The groups are shells around one centre, one inside the other: the same stretched ball of 4 dimensions in 8 sizes.
Some rows, each with its group after it:
[-2.921, 0.439, -0.708, 0.168, -0.191, 2.770, 0.001, -1.362, 6.327, 1.413, -0.988, -0.245, -1.143, -2.062] => Z_764
[-2.451, -0.265, -2.074, -2.048, -1.637, 1.665, -0.168, -1.573, 2.883, 0.951, -1.219, -2.350, -2.096, -0.351] => Z_965
[-3.148, 0.537, -3.133, -0.726, -2.041, 1.260, -0.111, -1.879, 3.595, -0.093, -1.057, -2.046, -2.275, 0.742] => Z_965
[-0.796, 0.776, 0.793, 0.058, 0.150, 2.492, 0.783, -1.262, 7.028, 3.001, 0.068, -0.891, -0.760, -2.783] => Z_157
[-4.830, 0.313, -4.731, -0.438, -2.354, 1.500, -0.288, -1.649, 2.940, -1.889, -1.759, -1.763, -2.609, 1.956] => Z_648
[-0.978, 0.590, 1.150, -0.278, 0.245, 2.611, 0.292, -1.486, 6.976, 3.431, -0.219, -0.617, -0.731, -3.472] => Z_200
[-2.341, 0.147, -4.240, -1.872, -2.862, 0.606, 0.732, -1.414, 1.407, -0.860, -0.755, -3.891, -2.795, 2.645] => Z_540
[-1.282, 0.944, -0.833, -0.980, -1.577, 0.972, -0.368, -2.517, 4.806, 2.535, -0.346, -1.943, -1.817, -1.406] => Z_527
[-4.349, -0.019, -4.267, -1.515, -2.585, 1.218, -0.778, -2.007, 2.084, -1.020, -1.895, -2.176, -2.760, 1.392] => Z_540
[-0.904, 0.782, -2.209, -1.296, -2.194, 0.573, 0.714, -1.846, 3.340, 1.185, 0.002, -3.343, -2.196, 0.770] => Z_157
[-2.885, 0.069, -0.210, 0.038, 0.357, 3.380, 0.259, -0.863, 6.545, 1.549, -1.076, -0.025, -0.857, -2.584] => Z_648
[-4.301, 0.492, -2.855, 1.123, -0.506, 2.982, 0.842, -0.579, 5.892, -1.196, -1.178, -0.399, -1.423, 0.318] => Z_540
[-0.955, 1.001, -0.836, -0.288, -1.084, 1.430, 0.726, -1.677, 5.457, 1.986, 0.088, -2.009, -1.493, -0.883] => Z_764
[-0.800, 0.818, -0.610, -1.068, -1.369, 1.131, 0.123, -2.139, 4.797, 2.597, -0.111, -2.208, -1.681, -1.338] => Z_965
[-3.347, -0.274, -3.320, -2.430, -2.516, 1.077, -0.898, -2.138, 1.682, 0.182, -1.726, -2.622, -2.696, 0.560] => Z_540
[-3.536, -0.347, -1.815, -0.833, -0.578, 2.907, 0.110, -0.866, 4.494, 0.307, -1.533, -0.943, -1.531, -0.973] => Z_157
[-2.168, 0.709, -3.592, -0.496, -2.158, 1.035, 1.249, -1.160, 3.324, -0.710, -0.291, -3.092, -2.272, 2.148] => Z_648
[-4.071, 0.056, -4.891, -0.756, -2.305, 1.559, 0.719, -0.911, 2.329, -2.230, -1.355, -2.646, -2.578, 2.790] => Z_527
[-1.834, -0.230, -2.223, -2.574, -2.107, 1.100, -0.118, -1.778, 2.111, 1.178, -0.999, -3.111, -2.343, 0.080] => Z_200
[-1.234, -0.027, -1.185, -1.768, -1.215, 1.730, 0.613, -1.239, 3.652, 1.664, -0.508, -2.599, -1.732, -0.677] => Z_482
[-3.031, -0.395, -1.369, -1.663, -0.944, 2.381, -0.525, -1.505, 3.905, 1.273, -1.566, -1.283, -1.726, -1.543] => Z_200
[-1.868, -0.471, -1.658, -2.536, -1.547, 1.690, 0.017, -1.431, 2.590, 1.402, -1.082, -2.704, -2.034, -0.583] => Z_527
[-2.109, 0.446, -1.500, -0.126, -0.689, 2.288, 1.014, -0.877, 5.283, 0.732, -0.456, -1.572, -1.397, -0.445] => Z_764
[-3.169, 0.523, -2.174, -0.766, -1.655, 1.499, -0.710, -2.227, 4.296, 0.870, -1.238, -1.361, -2.041, -0.631] => Z_157
[-4.483, 0.082, -2.762, -0.273, -1.115, 2.478, -0.447, -1.438, 4.535, -0.414, -1.788, -0.629, -1.859, -0.342] => Z_200
[-2.799, -0.121, -3.712, -2.397, -2.791, 0.743, -0.275, -1.926, 1.327, -0.146, -1.304, -3.323, -2.813, 1.465] => Z_527
[-3.986, 0.709, -1.881, 0.799, -0.574, 2.627, -0.170, -1.505, 6.281, 0.230, -1.256, -0.005, -1.410, -1.097] => Z_648
[-4.511, 0.201, -4.317, -0.222, -1.864, 1.936, 0.281, -1.129, 3.413, -1.837, -1.545, -1.687, -2.317, 1.786] => Z_482
[-1.324, 0.377, -2.426, -1.946, -2.355, 0.610, 0.288, -1.937, 2.562, 1.092, -0.441, -3.409, -2.384, 0.699] => Z_482
[-1.171, 0.006, 0.556, -1.699, -0.467, 2.187, -0.303, -1.776, 5.051, 3.349, -0.726, -1.382, -1.256, -3.071] => Z_482
[-1.825, -0.186, -0.960, -1.636, -0.874, 2.162, 0.266, -1.219, 4.058, 1.683, -0.861, -1.937, -1.581, -1.294] => Z_764
[-3.856, 0.308, -2.550, -0.322, -1.268, 2.133, -0.323, -1.609, 4.562, -0.011, -1.452, -0.967, -1.887, -0.319] => Z_965

New rows, each followed by its group:
[-2.402, -0.221, -1.489, -2.464, -1.759, 1.414, -1.031, -2.271, 2.904, 1.908, -1.433, -2.077, -2.150, -1.350] => Z_648
[-1.448, 0.651, -1.799, -0.256, -1.096, 1.772, 1.418, -0.900, 4.808, 0.660, -0.041, -2.344, -1.579, 0.318] => Z_527
[-3.016, -0.312, -2.132, -1.881, -1.520, 1.887, -0.464, -1.635, 3.102, 0.790, -1.514, -1.890, -2.060, -0.599] => Z_764
[-2.112, -0.110, -2.500, -1.525, -1.548, 1.744, 0.853, -0.925, 3.035, 0.213, -0.767, -2.776, -2.005, 0.671] => Z_157
[-1.401, 0.676, 1.316, 0.254, 0.579, 2.954, 0.224, -1.423, 7.706, 3.340, -0.335, 0.011, -0.538, -3.839] => Z_648
[-1.081, 0.309, 0.912, -1.379, -0.403, 2.080, -0.551, -2.108, 5.657, 3.782, -0.626, -1.063, -1.168, -3.535] => Z_200
[-1.567, 0.320, 0.623, -0.795, -0.120, 2.478, -0.220, -1.708, 6.110, 3.116, -0.680, -0.698, -1.027, -3.250] => Z_764
[-3.015, -0.183, -2.353, -1.815, -1.723, 1.673, -0.487, -1.760, 2.999, 0.677, -1.460, -2.010, -2.175, -0.323] => Z_965
[-1.152, 0.983, -1.015, -0.153, -1.044, 1.529, 0.829, -1.557, 5.489, 1.703, 0.053, -1.950, -1.484, -0.714] => Z_764
[-3.375, -0.164, -0.742, -1.007, -0.459, 2.762, -0.872, -1.690, 5.138, 1.693, -1.670, -0.329, -1.418, -2.544] => Z_648
[-2.738, -0.398, -1.548, -1.802, -1.091, 2.224, -0.243, -1.374, 3.567, 1.156, -1.405, -1.696, -1.796, -1.129] => Z_482
[0.820, 0.893, 0.778, -1.286, -0.911, 1.135, 0.727, -1.923, 5.363, 3.948, 0.621, -2.606, -1.284, -2.184] => Z_648
[-2.189, 0.364, 1.034, -0.089, 0.489, 3.113, -0.366, -1.579, 7.259, 3.109, -0.895, 0.312, -0.687, -4.028] => Z_540
[-3.396, 0.460, -0.734, 0.817, 0.251, 3.304, 0.270, -0.982, 7.053, 0.950, -1.059, 0.301, -0.902, -2.104] => Z_648
[-1.301, 0.283, -1.407, -2.050, -1.893, 0.959, -0.232, -2.164, 3.227, 2.059, -0.623, -2.734, -2.110, -0.710] => Z_965
[-3.006, 0.388, -2.116, -1.163, -1.767, 1.385, -0.819, -2.298, 3.893, 1.066, -1.277, -1.576, -2.121, -0.695] => Z_157
[-4.511, 0.424, -2.654, 0.083, -1.187, 2.277, -0.702, -1.800, 5.016, -0.186, -1.707, -0.374, -1.849, -0.547] => Z_540
[-1.987, -0.124, -2.112, -2.616, -2.222, 0.940, -0.574, -2.178, 2.194, 1.480, -1.122, -2.903, -2.403, -0.270] => Z_157
[0.540, 0.864, 1.608, -0.988, -0.322, 1.664, 0.356, -1.985, 6.352, 4.523, 0.407, -1.693, -0.936, -3.415] => Z_527
[-1.456, 0.397, -1.558, -0.809, -1.127, 1.778, 1.025, -1.071, 4.414, 1.047, -0.270, -2.357, -1.634, -0.129] => Z_764
[-1.840, -0.085, -2.526, -1.800, -1.777, 1.458, 0.790, -1.093, 2.691, 0.394, -0.680, -3.084, -2.134, 0.771] => Z_157
[0.006, 0.525, 1.091, -1.433, -0.533, 1.691, 0.086, -1.974, 5.561, 4.091, 0.008, -1.797, -1.159, -3.117] => Z_482
[-0.898, 0.121, -1.358, -2.559, -2.050, 0.788, -0.150, -2.141, 2.662, 2.257, -0.552, -3.196, -2.200, -0.612] => Z_200
[-3.014, -0.457, -1.084, -1.919, -0.944, 2.353, -0.867, -1.737, 3.852, 1.690, -1.693, -1.175, -1.734, -2.011] => Z_648
[-3.823, 0.203, -3.423, -1.193, -2.190, 1.331, -0.686, -2.051, 2.990, -0.271, -1.590, -1.885, -2.465, 0.605] => Z_157
[-1.848, 0.431, -1.965, -1.835, -2.171, 0.775, -0.514, -2.403, 3.121, 1.613, -0.806, -2.607, -2.289, -0.326] => Z_200
[-0.095, 0.341, -0.521, -2.264, -1.653, 0.885, 0.238, -2.018, 3.488, 2.960, -0.079, -3.142, -1.868, -1.165] => Z_200
[-1.851, 0.792, -2.764, -0.214, -1.662, 1.347, 1.333, -1.098, 4.199, -0.086, -0.125, -2.670, -1.936, 1.313] => Z_527
[-1.040, 0.954, -0.885, -0.944, -1.576, 0.953, -0.066, -2.343, 4.761, 2.425, -0.182, -2.160, -1.799, -1.146] => Z_200
[-2.357, 0.508, -2.167, -1.341, -2.007, 1.026, -0.499, -2.303, 3.576, 1.197, -0.928, -2.173, -2.214, -0.279] => Z_482
[-3.844, -0.185, -1.969, -0.641, -0.695, 2.793, -0.168, -1.127, 4.651, 0.233, -1.630, -0.728, -1.596, -0.987] => Z_482
[-0.870, 1.151, 0.842, 0.095, -0.245, 1.951, 0.039, -2.089, 7.130, 3.497, 0.007, -0.736, -0.951, -3.125] => Z_648
[-3.273, 0.988, -3.468, 0.775, -1.528, 1.723, 1.030, -1.111, 4.921, -1.097, -0.573, -1.699, -1.924, 1.529] => Z_648
[-3.050, 0.332, -4.468, -0.939, -2.506, 1.053, 0.905, -1.152, 2.321, -1.515, -0.845, -3.181, -2.599, 2.734] => Z_527
[-3.939, 0.518, -2.623, 0.379, -1.010, 2.357, 0.113, -1.312, 5.242, -0.376, -1.253, -0.713, -1.711, -0.086] => Z_764
[-2.652, 0.750, -3.260, -0.792, -2.348, 0.824, 0.072, -2.024, 3.356, 0.004, -0.761, -2.530, -2.415, 1.147] => Z_200
[-1.870, 0.250, 0.039, -0.330, 0.049, 2.827, 0.489, -1.050, 6.191, 2.127, -0.614, -0.752, -0.955, -2.406] => Z_482
[-1.185, 1.147, -0.249, 0.129, -0.699, 1.714, 0.396, -1.858, 6.380, 2.429, 0.003, -1.261, -1.248, -1.791] => Z_200
[-2.566, 0.095, 0.314, -0.119, 0.456, 3.334, 0.076, -1.055, 6.732, 2.165, -1.023, 0.053, -0.776, -3.158] => Z_648
